The rows are grouped in 3 ways, from coarse to fine. Each group lies inside one group of the grouping before and may be the whole of it. The rows also spread widely along 8 directions, which tell nothing about the answers.
Known rows, each followed by its group in each grouping:
[ 17   7   8  -6  -1   0  28   0 -25  31   0  15  11  -3  12   9   0  13
  -3   2 -19 -17   1 -11   5] -> j747 j906 Fuzir
[  5 -14   6 -19 -38  23   9 -12  10  27  12 -15  21  -8  45 -31  14  17
  16   8 -22  10  21  31   7] -> j747 j832 sef
[ 11   1   6   9  31 -26  24 -20 -47  34  -4  29  23   5  -5  49 -23  24
  -4   7 -22 -29 -15 -45   7] -> j454 j873 Vinaf
[ 13 -26  -3 -21   0 -17  32  17 -53  12 -26  18 -25  12   9   1  19  11
  -5  -1 -36 -14   8  -9  -7] -> j454 j560 pulo
[  7  15  36   2  13  -3  22  13 -13   8   4 -16  -7 -16  23   4  45  15
  28 -29  17  18   0  26  43] -> j454 j560 vep
[  3 -13 -10   8  -4   0  27 -19  -7  25   4  10  12  -9  12  15  -4  17
  -2   4 -21  -6   0  -3   3] -> j454 j873 dibib
[ 14 -13  -9 -21 -32  19  24  -3   4  33 -12   9  23   0  29   1   1  26
 -14   7 -20 -15   3  -1 -18] -> j747 j906 ves
[  5 -10  23  13  11 -21  22 -30  -7  42  38 -19  24 -25  32 -36   2  10
  36   4 -18 -12  13  12  38] -> j454 j560 zopiz
[ 27   7  19 -33  -3  12 -11  -3 -22  31 -10  -8  54   2  52  33   8  45
  22  -4  13  -8 -24 -19  10] -> j454 j560 pulo
[-13 -33  15 -13   0 -11  35 -16   4  18 -16 -20  20  10   3  -1   8  38
  -7  -1 -12 -11  31  28  19] -> j747 j906 ves
[ 39  30   9  -4  22 -35  54 -18 -64  40  22   3  18   8   2   0 -25   8
  -7   8 -49 -41 -12 -44   0] -> j747 j906 Fuzir
[  7  21  20  -3  36  13  -1  -5 -39  19 -11  31  23   0  -4  86   5  23
   2  -6  20   2 -22 -26  26] -> j454 j560 vep
[ 15  23  16  16  20 -56  78  -5 -26  13  -2  -6 -16   4 -29  11  14  15
 -30 -27 -26 -19   3  -4  21] -> j747 j832 sef
[ 13   1   0  15  -4 -12  42 -32   6  31  38 -24  12 -17  23 -25   5  10
  11  -8 -23  -3   4  16  17] -> j454 j560 pulo
[ 11  25  17  10  25 -10  35   1 -33   4  -4   1  -5   1  -3  47  16  19
   2 -29   2   7 -14  -3  27] -> j454 j873 Vinaf
[ 15  15   9  -4 -13  -6  41 -11  -6  18  11 -16   7  -1  13  -5  14  15
  -5 -11 -22   2   6  16  13] -> j747 j832 sef
[ -3 -11  16  11  10   6  -9   3 -31  34   0  46   6 -25  18  22   2   1
  27  11  -6  -6   4 -16  21] -> j454 j873 dibib
[ 15  12  38 -14  17   2   2   6 -55  34   7  19  17 -10  27   0   2   3
  35  10 -13 -14   9 -15  27] -> j747 j906 ves
[ 16  -2   7   2 -24   6  -1  38   0  43 -32  51   0 -34  37  23  31  16
   1 -13  18 -15 -22 -24  -5] -> j454 j560 zopiz
[  9  16  -7  13 -20  16  39 -27  10  24  35  -3   2 -15   9  -8   5  -3
  -8  -3 -29  13   9  21   9] -> j747 j832 sef

New rows, each followed by its group in each grouping:
[ -1 -13  31  11 -10 -33   9   8  19  51 -23  26  35 -24  22   5  12  37
  -2  -3  11 -34   7 -14  18] -> j747 j832 sef
[ 18   0  12 -15 -28  21  12   7  -5  31   9  -2  13 -15  46 -29  16  10
  21   2 -14   0  10  16   6] -> j747 j906 Fuzir
[ -4 -31  11 -27 -30  22  -6  10 -10  20 -21  14   9  -2  34  -7  21  20
  13  13 -16   7  26  19   5] -> j747 j832 sef
[  3 -22   4  -5  12 -12  17 -20 -37  27   4   7  19   0  16   4 -11  18
  16  17 -32 -15   9 -11  11] -> j454 j873 dibib
[ -4  14  36  20  54 -34  35 -14 -42  28   1  21  10  -2 -32  44  -6  14
  -1  -5  -3 -22  13 -16  46] -> j747 j906 Fuzir
[  2  15  12  23  44 -31  46 -38 -16  22  16  -5  19   0 -25  51  -5  23
 -12 -17  -1 -11  -6  -8  35] -> j454 j560 pulo
[ -2   7  27  24  33 -30  42 -33 -14  16  32 -31  12  -9   3  -1   4  17
  25 -17 -11   3  12  22  51] -> j454 j873 Vinaf
[ 11 -16   9 -13  -9  -4  21 -14 -13  25  14 -23  14  -7  38 -27  15  18
  24   1 -21   0   9  18  17] -> j454 j560 zopiz
[  4 -18   4 -11  -5  16   4  -1 -19  28  -4  19   7  -8  26  10  12  14
  13  10 -11  -1   3  -1   6] -> j454 j560 vep
[  2 -24  -1 -10 -16  17   9 -16  -1  24  14  -9  12 -10  36 -15  13  14
  20   4 -17   7  14  22  11] -> j454 j560 pulo
[  6 -17  10  -8   1 -15  22 -15 -18  23   4 -18  22  -3  29 -10   3  29
  21   2 -19 -10   7   8  17] -> j454 j873 dibib
[ 27  35  14 -18  13   0  54 -17 -37   0  16 -42   8  21   5  11  11  21
  -1 -21 -20  10   0  18  22] -> j747 j906 Fuzir
[ 17  27  25   3   5 -13  28  -7 -19  27  11   1  16  -9  12  11  10  14
   5 -11  -9  -4  -1  -3  26] -> j747 j832 sef
[ 22  -2  21  -7   1 -13   7  11 -36  43   1  20  13 -18  41 -11  10  12
  27   7 -14 -23 -10 -24   9] -> j454 j560 vep
[ 14  -6  -5  -8 -16   3  37   8 -13   8  -3  -6 -18  -4  22  -6  32  11
  -1 -19 -16   9   3  18   2] -> j454 j560 pulo
[ 38  13  -9 -29  10   0  27  10 -83  15 -17  29 -10  20   8  40   1   8
 -11   1 -38 -15 -24 -45 -18] -> j454 j560 pulo
[ 31  22   3 -20  -6  19  22 -14 -34  16  24 -22  12   1  39   0  12  11
  19  -8 -21  13 -14   6  10] -> j454 j560 zopiz
[ 34  42 -10  27   7 -24  53 -16  -4  37   8  14  27  -9   2  56 -13  29
 -32 -23  -6 -26 -48 -45  -8] -> j454 j873 Vinaf
[ 32   3 -33 -25 -25  16  57 -30 -22   5  28 -40  -4  19  27 -18   6  11
 -11  -6 -55  13  -4  21 -19] -> j454 j560 pulo
[ 23  -3  -6 -18  -7   3  28  -5 -34  18   3  -2   0   5  25   1   9  13
   3  -2 -30  -3  -5  -5  -4] -> j454 j560 pulo
[ 12 -31  -4 -34 -12 -12  33 -11 -12  16 -22 -32  25  22  31  -1  12  52
  -8  -1 -21 -13   1  10  -9] -> j454 j560 vep
[  6 -32  22 -35 -26  14  -4  20 -13  10 -15 -24   3  -6  63 -38  45  26
  43  -8  -2  14  21  37  19] -> j454 j560 pulo
[ -2 -39  -2 -26 -42  41 -13  22  -3  11 -23   9  -4  -9  57 -13  32  21
  29   2  -8  22  15  30  -3] -> j454 j873 Vinaf
[ 19   7  28 -17   1 -11  29  18 -47  24  -5   4  -5  -3  25 -22  16   7
  18  -4 -24 -15  10  -1  15] -> j747 j906 ves
[  4  -2  27  -4  21 -13   9   0 -25  22 -12   6  18  -6  14  32  17  28
  15 -12  11  -8  -2  -7  31] -> j454 j560 pulo
[ 12  -3 -11   0 -18  20  31   2 -14  12  15   7 -28 -13  22 -13  27  -9
   5 -11 -25  17   6  21   1] -> j454 j560 pulo
[  0   6  10  27  -1 -15  38 -16   3  34  19  19  -2 -22  -5  -1   5  -2
  -8  -3 -20  -7  14   4  22] -> j747 j832 sef
[  9 -32  21 -26  -1 -35  30  12 -30  14 -26 -27   2  10  31 -25  31  38
  15 -13 -17 -16  15  14  15] -> j454 j560 pulo
[ 22  10 -20 -12 -20  36  21  12 -31   4 -10  23 -18   4  20  37  16   6
  -7 -12 -19  20 -17  -3 -16] -> j454 j873 Vinaf
[  3  18  38  11  22  -8   6 -29 -21  38  34   4  33 -18  14   4  -5   6
  30   7  -9  -5  13  -1  45] -> j747 j832 sef
[-11 -11  10   5   5  13  19  11  -6   7 -13  19 -22 -12   3  26  36  10
   3 -15   8  18   9  23  22] -> j454 j560 vep
[ 14  23 -11 -10  -1  51  19 -35 -14   3  37 -18  11   0  15  35   8   3
   9  -7 -12  38  -8  25  17] -> j454 j560 zopiz
[-23 -33  15  -1   8  26   0 -19 -16  25  14  19   4 -10   5  -4   1   0
  25  24 -18   8  46  27  33] -> j747 j906 Fuzir
[ 16  33  -8  20  24 -11  61 -22 -14  15  12   3   0   1 -22  56   3  15
 -31 -22  -7  -2 -25 -12   9] -> j454 j560 vep
[ 10 -17  22 -25  -6  -1   1   8 -13  27 -20  -7  28  -2  44   5  21  41
  19  -2   5  -9  -4   1  12] -> j454 j560 vep
[-11 -20   5  -8   2  35  -3  -7 -10  13  -2  16   4  -6  14  29  18  13
  15   5   1  21  12  19  19] -> j454 j560 vep
[ 17  -9   0  -4  -9 -19  41  -2 -12  26  -5  -7   0  -6  23 -11  18  20
  -3 -11 -20 -13  -3   3   2] -> j454 j560 zopiz
[ 25 -10  10 -49   3  -9  36   2 -72 -15 -14 -50  -4  41  34 -13  20  35
  22 -10 -43   9   7  17   6] -> j454 j873 Vinaf
[ 15   3  10  10  -3  -5  12   2 -17  37   3  22  13 -19  31   9   3  15
  16  -3 -10 -12 -13 -18   7] -> j454 j873 Vinaf
[  2 -18   5 -37  -6  26  16 -15 -28  11  -7 -11  21  21  18  10   1  26
   6  11 -25   3  21  17   6] -> j747 j906 ves
[  6  10  19  12  -9   6   6  -9   1  42  16  25  21 -27  21   3   4   5
  12   4  -8  -5   6  -5  21] -> j747 j832 sef
[ 13   3  24 -16   1  -2  25  -2 -21  25   1 -11  19  -2  25  -7  10  21
  14  -5 -12 -10  10   8  19] -> j747 j906 ves
[ 16 -24  -3 -52 -14   8   6  11 -29  12 -55  -3  27  27  31  44  19  56
 -10  -4  -2 -10 -14 -12 -15] -> j454 j560 zopiz
[  7  -4  19  16   9 -34  33  -7 -12  32   5  -3  12 -15  20  -7   6  23
  15 -11 -12 -19   0  -4  23] -> j454 j873 Vinaf
[ 14 -26 -32 -47 -62  77   1   8 -14  16  -7  20  -5   6  48 -14   8   1
  -1  24 -42  19  14  19 -38] -> j747 j906 ves
[ 15  24  31   4  -7  13  14 -19  11  40  37 -19  39 -28  42 -18   6  13
  32  -6   4   0   5  16  33] -> j747 j906 ves
[ -3 -18   5  -5 -24  45 -14   2   9  24   9  16   5 -27  45  -2  26   5
  31   1   6  23  11  25  17] -> j454 j560 pulo
[ 11   0 -10   1 -22  18  24   8   1  14 -11  13  -4  -8  24  25  19  20
  -6 -17  -5   9 -12   5  -5] -> j454 j873 Vinaf
[ 10   5  23  13   4 -12  23  -8 -13  45  19  12  18 -20  18 -15  -1   7
  15   6 -16 -21  11  -7  23] -> j747 j906 Fuzir
[ 13 -16   7 -22   9  -8  17   9 -62  19 -16  20  -9   6  17   8  12   9
  12   7 -30 -10   3 -15   6] -> j454 j560 zopiz
[ -3 -20   4  24  -1 -18  23  15 -14  34 -12  45 -16 -30   9   1  12   0
   5   0 -15 -18   6 -12   8] -> j454 j873 dibib
[ 14   8 -15   7  -8  16  31 -18   0  23  17   9   2 -11  12  22   7   6
  -9 -10 -13   6 -10   2   0] -> j454 j560 pulo
[ 22   1  -7 -34  12  11  39 -10 -77  -9   9 -17 -23  29   8   5  12   1
   8  -1 -51  16   8   9   5] -> j454 j560 pulo
[  3  16  11 -19  -4  42  -2 -10 -17   9  -1   9  19   4  12  49  13  17
   5  -2   2  27   4  13  19] -> j747 j832 sef
[  1 -25  -4  -8 -20  17  11   5 -14  16  -7  10  -6  -6  32  -3  16  13
  14   0 -21  10   9  14   1] -> j454 j873 Vinaf
[ 15   8  36  38  22 -80  45  13  -8  48 -12  12  14 -27  12   1  11  32
   5 -28   5 -49 -15 -33  26] -> j454 j873 Vinaf
[  4   0  20  16   5 -10  28 -31  10  30  39 -29  20 -24  28 -23  13  13
  29 -12  -6   3  10  26  39] -> j454 j560 pulo
[  7 -11  29 -31  -6  21   3   2 -28  -1  11 -41   0  -1  51 -32  41  15
  52 -11  -6  31  23  48  38] -> j454 j560 pulo
[ 32  45  27  34  16 -21  12   9 -35  53  26  45  12 -47  28  11  -1 -10
  29  -8  -2 -23 -31 -47  23] -> j454 j873 dibib
[ 11  -3  17 -14  -1  -6  31   8 -19   9  -3 -24  -5   0  28 -11  34  23
  17 -18  -7   8   3  23  19] -> j454 j560 vep
[  4   8  27  24  -1 -39  54 -10   7  26  20 -17  -4 -21   6 -35  22   9
   3 -20 -18  -8  22  26  35] -> j747 j832 sef
[  8 -23   3   2 -10 -14  20   0 -17  33  -4  13   6 -11  32 -14   3  18
  14   4 -26 -17   4  -7   2] -> j454 j873 Vinaf
[ 28  12  -4   3 -30  22  12   6   1  37  20  18   3 -31  49 -11  18  -2
  14  -7  -9   1 -17  -6  -5] -> j454 j560 pulo
[  1 -11   1  20   2 -17  22 -15  10  41  -7  22  28 -15  12  32  -8  32
  -8  -4  -1 -23 -10 -20   4] -> j454 j873 Vinaf
[  9  21  26  36  29 -42  40  -4 -15  31   7  12   7 -21   0  27   8  17
   6 -26   4 -18 -14 -18  33] -> j454 j873 Vinaf
[ 33  26   7 -54  -2  51  11 -10 -71  -4  18 -25  11  30  32  11   4   7
  25   7 -36  26   3  12   8] -> j747 j906 Fuzir
[ 32  24  -1  -7 -18  -7  53   3  -8  25   1 -13   9   1  20  -1  11  23
 -18 -19 -18 -14 -12  -2  -6] -> j747 j906 Fuzir
